All groups share one centre, and each spreads out both ways along 13 directions, with some noise.
In the rows, zero is written as 128.
Known rows, each followed by its group:
[125 161 159 114 153 163 111 123 131 132 104 121 117 135 108 127 166 151
 139 175 183 141 128 132 108] => napug
[ 99 140 114 156  92 159 173 121 134 172 122 112 134 162 109 126 101  80
 155 124 132 146 119 110 138] => rupu
[135 180 131 115 104  77  88  86 142  59  67 111 116  75 122 148 118 155
 158 142  62 136 175 123  98] => Vadi
[127  57  97 162 129 171 134  80 126 148  73 102 158 158 128  74  74 168
 124 147 113 164 147  78 157] => rupu
[139 156 114  71  92 147  33 121  77 118 133 139 122 108 113 129 160 162
 101  94 102 139 134 163 110] => gefig
[147  98  92 164  77 120  73  88  83 199 138 118 142 136 165  91 126 164
 119  96 123 141 154 159  99] => gefig
[ 82 116 133 126 129  87 106 157 160  97 106 115 111  79 108 164  69 138
 115 200 129 141 145  99 158] => rupu
[126 137 156 122  97 132 168 145 141 169 107  98  95 114 120 112  84  98
 126 159 176 129 139 124 129] => napug
[ 83 147  44 133 114  83 142 147 143 163 119 152 153  81 134 147 136 118
 159 120 133 105  93 208 122] => luti
[166 162 130 123 104 122  59  78 113 115 127 154 154  83 133 149 116 107
 103  73  57  82 106 154 105] => napug
[151 107 125  88 152 145 117 148  82  99 128 147 148 118 139 121 146 181
 122 106 101 122 132 142 125] => Tuka
[ 76 110 108 152  67  97  98  86 155 184  94 140 133  99 124 134 102 131
 105 187 176 117 119 163 100] => Tuka
[ 64 123 130 111 104 109 136 130 125 148 127 143 139 138 151 143 144 176
 137 167 149 173 150 127 109] => gefig
[108 163 136 118  98 118 157 141 147 133 116 103 110  85 122 114  51  74
 137 141 141 109 127 138 170] => Vadi
[114 153 165 115 108  82 172 152 138 110 121 140 128  91 135 186 138 118
 130 126 121 123 129 119  85] => napug
[128  79 129 151 140  86 170 178 142 144 150 149 129 111 133 175 124 112
  92 125 140 110 103 116 116] => Vadi
[133 197 162 159 126 137  84 127 111 161 139 101 126 121 117 148 187 129
 146 127 185 129 129 154  62] => Tuka
[132 141 130 161 149 100 161 110 153 129 133 157 172 100 157 155  92  89
 151 115  78  86  95 134 138] => Vadi
[100 156  65 113  67 111  67 145 137 134 104  90 101  76  92 140  88 108
 109 104 104 163 130 128 149] => Vadi
[143 149 134  69 127 167 131  76 108 134 102 172 171 107 158  95  64 123
 141 116  64  89 109 164 161] => Vadi
[143  77  83 107 129 102 149 135 139 119 139 110  99 138 155  65 128 141
 103  95 138 151 144 124 167] => luti
[ 90 113  75  81  88 134 154 141  97 176 142 127 127 122 156  62 119 138
 116  96 179 132 122 194 153] => rupu
[101 104  92 108 116  69 200 137 148  66 130 130 121 117 156 116  90 115
 146 109  78 126 152 123 173] => napug
[173 190 142 144 113 100  51  56 161 176 108 141 123 118 150 137 136 115
 144 123  79 137 125 147 100] => luti
[104 123 141 153 181 118 160 169 129  95 146 147 165  92 124 173 120 122
 135 154 140  80  97 129 130] => gefig
[134 124  87 139 121 147 123 163  86 121 146  86 140  84 119  93 102 106
 105  67 151  90 109 153 152] => luti
[104 119 187 105  99 186 133 100 102 106 106 147 151 162 107 158  89 144
 124 168  86 152 149  65 126] => luti
[127 106  86 172  97 113  45  74 120 121 130 138 136 154 121 141 134 151
 136 128  71 136 153 131 110] => rupu
[171 169 135  79 113 129  21 134 131 135 132 138  55 137  87 150 159 129
 122 149 110 139 145 160 123] => gefig
[105  88 184 131 122 149 149 116 113 145 145 157 144 168 145 138 117 148
 112 178 148 132 140 101 114] => luti
[172  67 137 178 119  77 142 160 127 127 139 115  83 127 119 145 111 123
 113 144 135  98 157 115 109] => gefig
[ 63 162 118  84  72 118  56  57 127  87 148 121 130 118 147  95 101 125
 109 131 113 143 146 146 165] => rupu
[128  66  64 186 144  75 112 187 153 119 151 120 100 119  95 172 131 111
 109 128 129 119 118 119 142] => gefig
[167 124 101 144 143 137 139 122 131 169 126 183 173 110 121 166 139  84
 111  86 102  64  53 168 107] => Vadi
[ 95 116 100 165 141  99 150 101 189 192  80 135 151  85 146 115  80 123
 140 192 165 119  99 149 139] => Tuka
[151 152 102 139 144 189  90 101  91 129 119 123 183 131 118 116 144 131
 132  67  92 125  99 131 122] => napug
[148 118 104 177 177  48  84  93 191 111 131 124 113  95 157 109  94 121
 146 165 105 103 130 145 169] => Tuka
[101  98 128 173 107 103 139 142 144 167 140 124 125 150 145 154  69 124
 158 167  95 162 159  85 147] => napug
[ 68  92 102 123 142 117 151 149 132 131  96 164 157 119 121 170 156 186
 137 180 143 150 122 127  99] => napug
[133 158 147 110 172 146  60 134 122  94 145 141 128 129 123 146 110 144
 155 160  71 137 141 117 168] => gefig
[104 170 168 109 121 138  77 135 107 110 104 123 141  84 100 175 147 171
 119 171 152 135 139 124  75] => luti
[192 115 143 146 160  87 110 132 177 135 113 133 122  86 142 158  77 102
 101 112  57 137 114  72 145] => rupu
[ 70 114 156 180  77 113  99  80 123 139 131 117 150 120 131 136  89 134
 113 187 168 113 146 118 102] => Tuka
[174 139 131 151 142 140 118 117 116  82 123 101 141 117 115 127 116 116
 129  77  77 121 133  92 128] => luti
[144 136 111 159 146 116  93 143 132  90 127 118  98 129  89 149 105 110
 180 168  91  92 151 147 146] => Tuka
[151 133 143 116 134 110  90  91 153  98 101 152 126 111 130 143  87 131
 136 156  56 119 140 111 143] => Vadi
[153 104 119 177 101  66 101 136 137 132 106  97  73  87 107 128 111 132
 129 177 173  80 161 170  92] => Tuka
[131 110  82 123 160 117 108 123 133 151 129 128 131 135 153  85 167 168
 133 118 147 152 126 158 139] => Tuka
[ 79 102 103 169 123 166 166 136 109  83 127  87 155 126  97 104  69 105
 141 145 152  99 130 110 168] => rupu
[138 116 151 175 119 115 128 121 137 110 129  98 140 107 124 148  97 100
  86  98 110 134 126  58 122] => rupu
[114 154 116 104  91 132  88  71 151 145  89 149  97 139 114 112  82 122
 177 208 104 112 145 179 152] => napug
[123 132  94 112 184 118 109 166 142 114 148 123  99 134 125 107 180 150
 144 140 166 138 125 161 154] => Tuka
[119 186 114 138 157 195 120 110 124 159 134 118 175 125 134  89  72  83
 170 113 113 113  91 149 189] => gefig
[115 190 155  52 151 112 151 147 179 100 154 174 100 125 130 155 116  65
 144 144  95 114  98 143 189] => gefig
[154  85  99 150  69 101 119 110 110 176 112 153 116 137 128 134 134 143
 125 125 120 102 142 175  75] => rupu
[108 173 155 132  95 151  95  87 140 189 139 153 147 141 130 147 139 100
 117 138 147 130  95 146 106] => luti
[124  65 117 129  98  87 149 128 157 173  87 147  94 124 117 142 143 152
  89 179 174 132 136 138  85] => napug
[165 118 153  69 160 126 149 169 116  88 120 123 121  90 141 116  97 144
 101  99  96 137 133  95 163] => Tuka
[ 74 136 148  89 123 195 142 153  80 124 135 139 174 152 128 152 120 159
 140 122  99 185 131  82 138] => Tuka
[164 114 114 144 216  54 140 181 177 112 123 142  98  87 143 150 142 151
 165 173 129 106 130 152 145] => Tuka
[128  90  89 168 122  82 164 141 168 152 127 153 106 150 120 155 135 105
 144 146 132 108 118 145 121] => Vadi
[108 123 109 116 106 147 120  78 155 164 150 157 121 181 134 103 147  86
 103 123 148 127  95 149 151] => luti
[ 97 136 144 141 106 172 135 120 108 147  85  89 137 118 114 100  40 144
 172 189 139 139 164 109 149] => gefig
[136 131 167 181 151 142 138 175 127 162 120  91 135 111 110 166 107 129
 135 156 155 145 131  76 105] => gefig
[129 162 144 119 102  58  89  92 160  85  79 119 117  89 143 168 136 167
 133 132  55 189 174  78  89] => Vadi
[150 145 120 139 122 137  39 108 135 102 112  98 106 127  91 141 127 140
 118 129  86 160 152  91 127] => Vadi
[102  92  94 174  96 101  44 114  99 156 129 159 159 123 127 189 110 175
 138 156  70 138 149 133  96] => napug
[ 90 121 109  40  84 129 181 111 133 122  68 167 148 110 138 124 110 157
 121 132  97 153 126 137 130] => luti
[143 121 151 132  51  98 134 120 108 162 112 139 110  97 121 153 132 121
  94 130 160  87 138 161  49] => rupu
[114  83  83 175 104  71 113 125  94  96 149 160 158 107 143 161  93 145
 150 124  56  77 152 161 123] => napug
[158 143 133 156 177 126  94  55 165 127 127 170 138 179 152 123 147 133
 178 161  75 114 126 141 137] => luti
[123  80  59 164  95  77 127 156  89 142 152 142 130 102 132 130 119 132
 133 107 134  61 126 209 110] => Tuka
[120 106  49 134 150  89 155 142 151 153 106 147 129 106 145 105 109 136
 188 151 121 103 120 196 161] => luti
[170 139 141 190 154 125  92 142  95 105 130 131 173  67 105 186 111 112
 124 107  97  51 101 138  87] => rupu
[139  83 124 155 107  90 120  87  99 113 159 109 135 142 188  77 126 161
 109  87 115 135 169 120 122] => Vadi
[113  92 121 147 130  98 124 161 160 131 114  94 109  84 112 140 106 126
  72 143 165 156 125  85 134] => rupu
[ 93 178  97 148 181 174  64 108 128 141 157 125 196 100 129 113 169 113
 109  94 171 115  55 162 145] => rupu
[136 175 108 108 107 100  90 101 171 146 116 157 125  90 116 156 151  78
  96 101 120 101  76 166 114] => gefig
[104 134 141 143 158 131 177 134 119 129 177 123 172 139 188 105 102 122
 149  95 105 151 126  98 173] => napug
[ 70 134 138 126 124  94 140 143 129 146 158  98 139 121 176 111 166 164
 113 121 194 191 145 117 114] => Vadi
[115 101 113  97 133 139 218 183 117  85  93 118 135 105 101 133 115 132
 125 118 139 115 123 113 140] => luti
[122 167 162 104 131  82 142 132 192 181 153 190  87 165 144 178 208 103
 139 163 157 148 109 161  91] => gefig
[121 151 125 104 164  70 100 112 219 135 148 160  90 112 143 133 168  92
  91 148 163 132  83 150 148] => gefig
[121 138 155 154 124 105 143 144 165 185 154 140 142 106 151 169  73  70
 108 122 107 136  97  98 149] => napug
[126 162 101 170 130 144 158 139 126 158 126 141 161 112 104 157 134  76
 161 110 138  65  78 175 106] => luti
[ 85  64  88 169 172 116  52 127 147 103 105 102 137 120 107 131 136 206
 104 197 153 181 150  82 140] => rupu
[128 136  90 154  79 175 123 150 102 151 116  80  92 154  66 113 114  97
 153 119 154 124 142 141 130] => Tuka
[154 118 140  69 126 145  92  69 155 178 101 202 147 144 156 132 109 137
 102 134  52 157 103 121 146] => Vadi
[146 142 147 135  98 105 208 158 141 138 116 127 123  96 122 170 118  74
 118  91 127 107 107 114  93] => napug
[142  94 140 108 176 138 126 143 156 136 135 168 131 145 129 152 128 128
 100 140 103 143 102  96 159] => Vadi

New rows, each followed by its group:
[ 89 126 167 125  95 132  44 118  90 127 134 126 146  97 127 155  72 169
 112 180 115 139 160 108 121] => luti
[164  84 128 147 126 138 219 127 147 160 105 127 105 137 122  79  81  81
 131 153 184  58 113 159 145] => napug
[148  68 150 190 129  45 121 161 159 121 162 128  85 109 119 171 154 117
  69 159 185  96 133 116  85] => Vadi
[136 136 169 130 141 129 130 148 134  72 145 114 107 140 111 163  90 109
 137 138  72 148 157  58 157] => Tuka
[ 84 120 154 165  91 131  93  95 138 164 168 137 143 188 143 167 117 117
 114 136  92 194 144  56 127] => luti
[172 103 158 158 167 168  66 107 109 149 131 175 158 162 110 169 158 155
 115 155 105 105 104 120  94] => Vadi
[122 113 117  98 118 120  95 114 145  69  93  98  76 114  93  94 118 144
 103 169 153 128 159 126 148] => gefig
[176 144 193 169 156 163  93  96  89 103 111 108 177 104 141 126  57 147
 147 132  60 109 151  77 124] => gefig
[ 63  84 105 161 115 101 107 124 126 100 119 136 153  97 117 148  79 153
 128 194 137  99 138 133 135] => rupu
[146 126 162 110 102 134  97 117  91 149 150 100 142  97 171  82  79 133
  68  78 128 142 138 109 142] => luti
[170  66 117 145 111 108 102 102 140 112 119 139  73 158 108 107  89 121
 130 180 107  82 160 145 145] => Vadi
[104 162 127  71 166 167 144 187 120 107  89 139 138  99  88 162 156 157
 148 156 149 142 108 134 128] => Vadi
[138  90 114 131  85 116 121 127 155 185  72 104  95 103 101 122 103 132
  82 154 169 151 129 111 106] => rupu
[ 84 104  95 140  87 132  81 109 132 117 129 124 113 161  99 143 102 129
 127 155  94 163 151 103 154] => luti
[ 81 172 135 113 116 169 174 198  73 120  99 116 182  57 101 176  57 126
 173 133 112 106 116 131 129] => Vadi
[ 80  76  66 127 110 112 140 147 119  56 121 147 137 114  87 152  91 125
 127 141  95  89 127 139 160] => luti
[171 142 119 129 147 162 133  97 166 218 117 130  84 186 137  59 128  98
 168 153 162 133 113 167 161] => luti
[139 116 121 179 121 107  29 134 109 164 166 137 151 113 132 188 149 139
  83  93  99 143 112 111  90] => napug
[134  41 119 142 157 149 168 129 124  76 130 135 129 192 117 118 114 153
 128 150  96 137 151  71 163] => Tuka
[ 56 136  77 146 129 132 116 192 111  90 133  83 125 101  85 136  92 137
 171 164 150 133 147 135 171] => Vadi
[177 132 110 130 183 127 139 176 140  77 130  98  84 122 101 114  89  98
 166 117  85 109 141 114 194] => Tuka
[ 89 143 145 162 135 159 166 140 144 137 154 106 135 147 105 125 131  72
 118 141 201 106  96 116 137] => Tuka
[144  86 195 135 168 123 144 134 123 136 152 158 120 146 144 132 166 160
  97 188 204  96 127 137  95] => Vadi
[ 88 108 116  94 131 143 109 131 163 146  63 137 127 104 105 142  93 163
 115 203 134 175 128 102 148] => napug
[153 128  83 142 156 193  65 111 105 161  84 122 148 128  92 106 131 164
 155 146 116 131 119 157 129] => rupu
[148 133 141 147 127 121 132 186 120 156 122  70 101  75 123 118  44 111
 131 136 140 132 150 107 162] => luti
[116 106 180 123 119 118 174 139 163 158 144 112  82 146 146  96  71  93
 110 183 182 131 141 104 171] => Vadi
[ 74  87 157 146 105  71 104 111 158 113  99 179 129 119 119 214 108 167
 121 239 109 130 155 105  90] => Tuka
[128  93 121 162 123 122 204 107 150 158 105 157 135 187 136 143 128 129
 180 159 100 137 140 115 111] => napug
[109 148 178 113 140 132 169 144 113 151 155 152 146 121 170 128  67 116
 169 167 131 100 127 151 153] => gefig
[111 107 123 150 113 140  39 121 120 169 138 132 118 149 103 146 160 160
 102 173 169 148 134 137 102] => Vadi
[139 111 129 125 176 160 110 113  97 106 113 156 190  89 132 116 129 164
 110 137 143  64  93 165 119] => napug
[141 144 125 132 111 128 182 205 120 195 110 122 111 104  99 169 120 106
 156 132 153 117 115 153 101] => rupu
[101 150 141 102  95  64 195 128 174 114 145 128  74 152 163 126 119  94
 163 132 111 161 166 117 149] => napug
[132 167  96 132 116 102 121 181 153  90 126 111  86  95  61 186 180  79
 116  98 146 107 100 144  99] => napug
[ 77 106  99 109  80  81  90  91 137  94 144 142 103 122 137 100 113 132
 103 163 147  98 147 179 144] => rupu
[128 114  85 153 139 183  60 108 123 159 146 133 131 171  99 106 102 109
 137 143 115 116 107 146 179] => Vadi
[ 68 110  82 170 167 166 109 142 120  82 121  97 157 122  75 114 114 145
 145 184 181  97 115 141 161] => rupu
[106 112  97 132 115 141  71 143  71 116 123 124 155  91 114 138 114 173
 126 131 119 115 137 153 119] => gefig
[106 128  90 147 102  86 180 155 165 153 124 100  87 130 118 126 149  98
 138 124 179 145 129 139 117] => Vadi
[ 68 142 107 105 128 134 139 192 116 104  97 114 104 102  77 149 138 165
 171 207 193 120 147 168 123] => Vadi
[103 109 109 142  99 126 149 170 101 122 136 142 136 115 103 167  82 106
 142 138 109  81 125 149 133] => Tuka
[162 105  55 152 103 141  78 119 124 142 133  89  95 147 103  86  86  98
 128  83  77 137 138 125 185] => gefig
[159 154 128  87  93 135 100 175 131 120 127 113  54 140  74 161 113  93
 128 118  89 153 147 110 147] => gefig
[ 96 121 120 181 153  96 134 112 125 142 161 119 188  95 196 108  82 130
 144 115 123 115 122 130 153] => Tuka
[121 109 122 139 139 158 123 174 122 126 122  80  94 138  90 107  78 125
 142 167 149 146 154 100 175] => luti
[ 93 148 118  92 162 183 125 155 153  88 130 128 117 177  87 140 111 108
 163 158  91 174 125  80 207] => Tuka
[ 97 106 129 151  93 128 176 156 116 153 150  73 123 115 143  90  87 100
  95 104 192 137 132 106 149] => Tuka
[ 99 161 159 146 131  77  76 162 140 110 194 101  92  95 142 144  78  98
 129 154 132 117 149 125 173] => napug
[105 141  45 109 166  95 137 157 173 172 113 117  99 116 144  84 170 152
 172 142 180 164 120 192 157] => luti
[114  73 153 133 116  97 100  74 140  96 121 194 151 150 133 181 148 161
  87 175  96 118 130 105  85] => Tuka
[166 101 152  91 100 123 149  64 130 161 105 174 130 156 172  98 109 145
 122 132  83 128 142 138 116] => Vadi
[143  79 141 149  87 121 141 143 106 145 160 117 114 114 126 114  69  81
  68 105 156  77 123 131 136] => luti
[143 145 143  81 119 157 104 110  86  74 133 140 129 155 125 121 144 156
 143 109  74 137 157 129 128] => gefig
[113 123 102  63 113 141 112  96 147  96  35 143 112 104  88 109 129 175
 125 188 133 136 140 151 120] => napug
[134 123 148 150 146 116 158 155 155 124  95 146 123 101  87 194 129 111
 127 178 141  93 105 124  97] => napug
[117 188 143  70  97 139  67  59 132 113 101 144 155  88 143 114  85 124
 120 124  71 133 121 143 147] => gefig
[ 90 113 109 149 113 149  74 169  97 111 133  76  95 143  82 123 121 166
 146 174 166 162 177 115 141] => Vadi
[ 91 103 115 195 178 124 115 153 171 137 186 106 122 160 120 131 104  86
 131 162 157 142 108  90 199] => Vadi
[190 169 168 166 146 165  86  66 162 134  86 140 132 141  87 159 131  90
 142 155  93 102 111 106  98] => rupu
[ 88 145 108 106 110 123 177 170 167 118 115 122  89 142  83 164 128  90
 139 145 131 158 122 104 152] => gefig
[128  83 129 169 107 125 101 146  80 140 119 110 131 141 121 147 130 191
 137 153 129 152 177 108  82] => gefig
[124 174 154 118 127 130 126 158 151 118 118 118 106  89  91 156  89  81
 128 157 139  98 113 128 141] => Tuka
[100  76  86 167  79 119  83  83 122  95 117 131 122 127  92 112  51 114
 129 186 119  52 146 169 154] => Tuka
[129  94 139 123  67  68 124 119 156 112 103 124  76 100 115 146  67 115
  97 172 116 116 164 114 123] => rupu
[102  96 130 137 166 107 158 129 149 160 134 137 152 134 171 113 169 170
 111 148 188 161 116 121 111] => Tuka
[180 123 101 111 149 139 141  90 163 161  77 129  84 181 135  73 146 152
 180 152 113 165 155 139 144] => luti
[108 147  74 140 122 134 136 163 123  90 107 102 142  90  91 155  46  95
 174 110  51 117 129 115 184] => Vadi
[ 79 134  64 143 100 173 113 100 118 160 101 115 149 172 110 110 133 149
 177 138 118 176 139 133 137] => gefig
[139 125  88 151 137 150 104 107 148 163 143 133 121 171 120 105 141  99
 141 117 130 127 104 149 155] => napug
[111 125 144 114 143  94 196 163 146 136 122 162 147  87 146 163 113 112
 128 146 141  90  97 149 121] => Vadi
[137 115 108 182 121  97  59  90 138  83 152 122 126 155 120 153 116 120
 139 114  38 141 158  85 142] => rupu
[134 119 112 101 123 143 150 154 100 159 103 100 135  94 152  73  58 155
 142 119 119 148 152 131 170] => luti
[127 136  98 158 138 119 169 134 160 138 141 138 115 159 117 133 132  74
 166 125 127 106 106 149 149] => napug
[127  87 153 132 110 115 144 100 163 140 105 152  91 190 123 147  95 136
 144 197  85 166 171  75 137] => luti
[123 156 108 104  74  99 119 110 133 131 121 100 132  71 158 100  75  99
 100  65  92 145 131 128 150] => Vadi
[ 92 168 122 174 131  97  48 126 111 162 142 135 166  94 147 178 146 169
 163 153 122 141 135 152  87] => luti
[136 115 126 144 118 141 160  98 151 126 104 147 118 202 101 155 180 130
 149 141 104 157 137  96  93] => luti
